Each cloud of rows lies close to a flat space through zero, with a little noise off it, and is much wider in some directions of that space than in others. After each cloud: how many dimensions does that space have?
In the rows, zero is written as 128.

[[119 139 127 146 137 115 145 127 143 117 111 118 126 127 114 130 146 107
  105]
 [158 136 121 146  95 117  90 137  91 138 206 150 118  97 107 108  92  97
  129]
 [127 128 130  88 135 128 138 147 120  98  77 107 136 174 133 128 140 127
  168]
 [154 124 119  60  94 122  90 143  76 158 151 145 147 147 168 116  94 153
  164]
 [151 133 111 101  95 106 108 133 104 151 153 131 137 132 145 117 106 137
  135]
 [124 103 163 150 144 136 119 132 140  98 128 103 110 140 106 143 162 144
  147]
 [142 134 114 112 110 112 128 145 121 146 129 146 134 143 127 113  97 111
  147]
 [150 125 119  85  97 122 113 130  94 143 150 139 137 132 149 132 102 145
  156]
 [144 121 108  89 118 146 122 124 143 142 119 107 143 155 142 112  94 169
  164]
 [128 115 121 102 116 130 128 130 115 150 120 143 134 137 164 135 120 160
  147]
 [135 110 158 122 135 145 101 149 128 129 147 138 121 148 112 116 111 133
  167]
 [135 129 115 117 121 119 101 131  92 105 124  87 132 135 156 121 164 158
  125]
 [123 132 158 139 148 133 113 139 115  96 133 126 121 128 106 129 152  98
  122]
 [150 128  93 118  93 125 105 117 115 161 170 123 134 110 148 104  92 162
  127]
 [138 140 147 104 139 154  91 144  83 111 151 146 137 129 130 108 114 105
  143]
 [129 140  78 162  87  96 150 112 123 188 160 178 124  73 152 127  93 118
   85]
 [114 114 111 125 125 125 170 130 132 106  75 122 121 142 141 155 147 146
  160]
 [107 116 145 169 160 148 143 132 152  97 100 118 113 128 111 136 160 125
  133]
 [147 118  88  78  96 124 109 113 109 162 130 104 149 141 186 118 106 201
  142]
 [127 138 152 134 167 152 110 138 153  98 117  98 134 152  95 100 136 107
  126]
 [127 127 110  89 116  98 140 147 102 120  74 118 136 166 168 134 151 140
  151]
 [147 115 129  88 121 148  97 124 152 178 147 119 147 156 142 102  79 177
  148]
 [138 118 141 122 131 138 106 124 149 139 143 107 130 143 119 115 121 151
  136]]
 -> 9

[[ 90  60 122 131 130 167 128 120 172 122 109 152 134 119 121 152 116 182
  180]
 [172 145 102 187  77 109 166  97  91 137  66 130 126 114 112 146 102 117
  147]
 [128 157 122  97 116 107 105 145 144 165 166 144 133 131 158 115 135  97
   53]
 [ 76  48 109  63 210 182  53 110 189 113 167 166 108 169 121 147 187 192
  167]
 [156 133  98 156 104  93 138 109 104 121  67 148 129 134 118 153 102 130
  155]
 [120 129 146 126 144 110 123 153 133 111 130 115 131 134 134 124 119 135
  139]
 [154 136 102 155 106 100 146 101  69 107  49 125 122 134  88 148 100 112
  201]
 [ 83  87 124  72 186 180  91 115 138 100 158 141 118 142 113 135 161 154
  149]
 [138 143 138 145 116 114 141 136 119 131 127 113 127 125 129 119 123 117
  126]
 [158 124  79 124 143 104  99  92 115 110  80 179 119 155 128 169 134 147
  131]
 [ 90 102 138  96 139 196 126 138 198 150 207 168 149  91 178 134 135 166
   21]
 [ 92 132 186 111 151 131 131 186 172 128 193  95 142 116 158  95 129 137
   97]
 [103 126 129  95 140  93 104 150 134 118 117 138 137 141 130 132 113 126
  145]
 [134 119 113 124 140 117 121 121 134 106 102 170 139 128 144 164 112 158
  118]
 [133 115 106 138 111 143 139 111 143 132 112 178 143 105 153 163 109 152
   82]
 [138 118 121 143 134 136 132 111 113 119 110 116 117 140 107 129 139 132
  166]
 [118 133 159 130 137 108 127 164 149 134 151  92 125 136 135 101 131 123
  138]
 [127 112 126 111 174 151 104 120 162 109 155 155 130 135 155 147 153 169
   89]
 [120 137 155 112 156 185 135 127 131 120 190 111 128 114 138 112 158 132
   74]
 [135 108  90 123 132 105 102 110 140 126  89 178 131 143 133 165 120 152
  134]
 [109 141 164 107 162 116 114 164 144 121 173  96 124 140 140 101 143 122
  120]
 [ 93  88 140 123 136 176 135 129 149 130 142 116 123 120 110 121 137 146
  170]
 [162 119 130 181 126 150 156 105 135 124 118 117 122 122 133 135 141 158
  130]]
 -> 7

[[ 92 160 119 168 137 223 147 150 141  58 162 173 166 128 117 136 165 147
  119]
 [132  95 140 141  72 105 125 129 133 159 113 133 124 137 123 142 125 167
  104]
 [125 118 155 117 139 119 141 127 116 124 136 123 148 100 130 136 143 145
  140]
 [106 164  75 190 150 147 128 174 149 171 131 134 111 178 113  99  73 128
  102]
 [138 145 133 105 159 115 136 135 101 140 139 122 111 114 149 103 104 113
  164]
 [114 129 157 126 173  94 134 113 116 103 110 106 134  79 120 113 111 131
  143]
 [129 126 131 144 131 121 120 133 150 156 138 105 146 124 118 145 136 138
  104]
 [145 101 133  68 129  87 136  98  86 114 102 130 112 135 139 124 123  91
  172]
 [151  90 162 126  91  54 110 115 119 191 117  75 118 107 137 136 102 153
  121]
 [124 132 131 132 126 161 134 137 151 125 149 145 154 125 120 151 166 144
  109]
 [127 124 106 118 135 144 135 131 127 129 138 129 149 162 123 148 151 104
  133]
 [131 117 115  99 123 125 133 112 125 115 106 153 119 149 120 132 138 104
  132]
 [121 155 103 111 135 208 145 135 135  97 165 188 145 156 120 148 156 108
  126]
 [102 147 120 165 142 166 131 137 142  87 134 138 145 126 113 127 133 137
  113]
 [137 148 145  88 181 106 140 127  99 140 139 114 123  97 149  99 118 102
  177]
 [103 139 120 159  92 149 122 119 156 137 107 167 124 147  97 119 108 141
   85]
 [128 134 124 141 108 151 116 127 170 134 127 153 123 127 111 141 141 145
   82]
 [103 164  76 163 160 203 146 165 143 117 164 162 151 180 109 140 124 114
  111]
 [121 150 138 105 167 154 141 115  88  43 137 139 125  99 148 105 131 101
  184]
 [113 118 128 141 112 129 142 141 109 113 114 137 137 143 134 113 143 140
  149]
 [123 109 175 133 107 116 129 111 100  96 133 103 155  88 142 131 148 152
  152]
 [112 182 101 154 185 199 143 164 140 110 180 147 143 132 125 124 125 121
  127]
 [143  91 167  94 103 118 135 105  94  89 140 110 156 102 148 158 171 136
  161]]
 -> 10

[[126 160 154 120 141 133  99 131 133  92 124 160 119 111 142 132 122 127
  150]
 [116 121  98 131 137 123 149 181  92 195 158 129 151 143 134 103 142 129
  117]
 [152 153 154  96 123 135 117 108 137  92 128 170 118 113 118 110 115 145
  146]
 [147 114 115 155 131 146 132 122 125  81 104 125 122 145 127 126 114 124
  126]
 [170 105  89 148 126 104 182 117 117 140 166 116 143 166 115 140 137 150
  123]
 [134 149 134 117 131 114 137 114 123 117 135 157 124 124 131 160 127 136
  135]
 [163 181 151 136 152 146 124  98 109  42 130 184 133 118 128 162  97 156
  147]
 [117 125 151 108 115 118 102 130 167 141 135 107 117 116 130  90 141 117
  150]
 [153 143 110 141 154 108 152 153  90 136 176 164 146 146 142 154 134 150
  137]
 [130 138 122 141 143 130 136 147 102 125 144 152 142 133 137 140 114 138
  126]
 [122 147 147 124 133 128 106 128 141 110 121 130 121 116 138 124 138 120
  147]
 [136 123 123 118 112 132 142 106 134 136 121 113 129 129 109 121 134 131
  116]
 [143 120 126 131 122 116 131 105 145  99 110 126 107 137 129 149 142 118
  138]
 [118  94  97 141 130 104 150 141 112 191 145  96 139 141 124 162 155 120
   97]
 [151 121 131 115 118 127 124 104 144  98 107 137 106 130 119 131 130 126
  133]
 [129 158 130 134 148 110 128 136 110 108 136 164 124 128 150 175 140 127
  146]
 [147 132 132 135 129 152 120 124 130  74 104 146 118 132 129 107 109 129
  139]
 [155  83  84 136 120  96 179 139 109 162 161 136 130 167 122 150 125 143
  108]
 [128 144 124 139 132 143 130 132 123  97 110 135 125 134 135 118 122 123
  140]
 [146  98 117 123 107 128 141 106 146 123 114 111 114 140 109 116 126 126
  120]
 [126 101 105 147 127 151 140 136 110 143 117 106 143 136 116 113 115 127
   97]
 [152 126 146 122 126 144 105 103 146  71 102 141 109 120 120 126 114 127
  135]
 [144 150 121 151 157 149 134 142  88 108 145 153 153 130 131 139 112 146
  123]]
 -> 9

[[186 108 118 118 112 142 151 160  71 118 140 123 170 110 131 166  70 105
  143]
 [149  94 100 166 219 169  99 157 184 139 129  56 159 112  81 104 186 219
   17]
 [159  81  62 101 161 157 127 159 105 135 158  98 163  99 149  84 129 121
   79]
 [102 113  92 104 110  67 111 140 125 136 163 154 108 163 149 103 126  65
  149]
 [ 98 134  80 152 139 146 203 102 124 120  94 106 133  85 181 127 126 143
  115]
 [100 142 143 133 108 173 102 137 113 159 126 102 144  77  95 102  69 213
  119]
 [128  63 126  79 169 135 133 170 114 126 193 188 142 147 145 130 112  97
   91]
 [159  55 124 110 149 158 107 148 159 141 142 152 159 152  93 169 168 126
   72]
 [124 141 153 181  70 204  91 150  89 132 116 141 165 116  58 151  86 220
  154]
 [ 78 124 238  75  95  87  97  69 161 136 171 191  51 168 149 140 143 127
  221]
 [116 144 134 150 102 150 136 167  84 107 141 194 142 153 120 147  79 112
  137]
 [149 104  58  96 180 107 166 150 177 127 131  79 128 104 172 107 189 121
   63]
 [115 151 166 114  80 131  78 106 109 139 112 100 122 109 142 121  56 120
  157]
 [155 136 158 122  37 176 138 165 110 129 138 163 150 167  96 112  61  95
  177]
 [123 245 113 176  73 132 133 137 123 128  32  69 135  68 111 128  76 165
  116]
 [ 67 139 118 125 217 102 149 124 135 110 131 124 106  77 189 134 134 164
   64]
 [171 152 207 107 122 127 158 131 127 135 146 176 133 180  73 127  82  65
  159]
 [ 64 190 156 106 209 130 119  86 128 128 107 107  99  84 188  46  88 122
   63]
 [171 122 110 133 150 143  52 159 136 145 135  55 151 114  91  83 130 159
   79]
 [174 170  54 147 141 109 149 170 140 114  87  80 139  96 122 132 184 143
   89]
 [108  99 131  68 177  98 165 120 129 115 156 194 104 125 185 149 160  76
  109]
 [135 112 101 100 175  46  48 118 139 189 145 116 120 109  43 120 192 148
  105]
 [ 38 152 146  96  85  86 134 132 131 159 148 173  96 113 143 109  68 143
  160]]
 -> 13
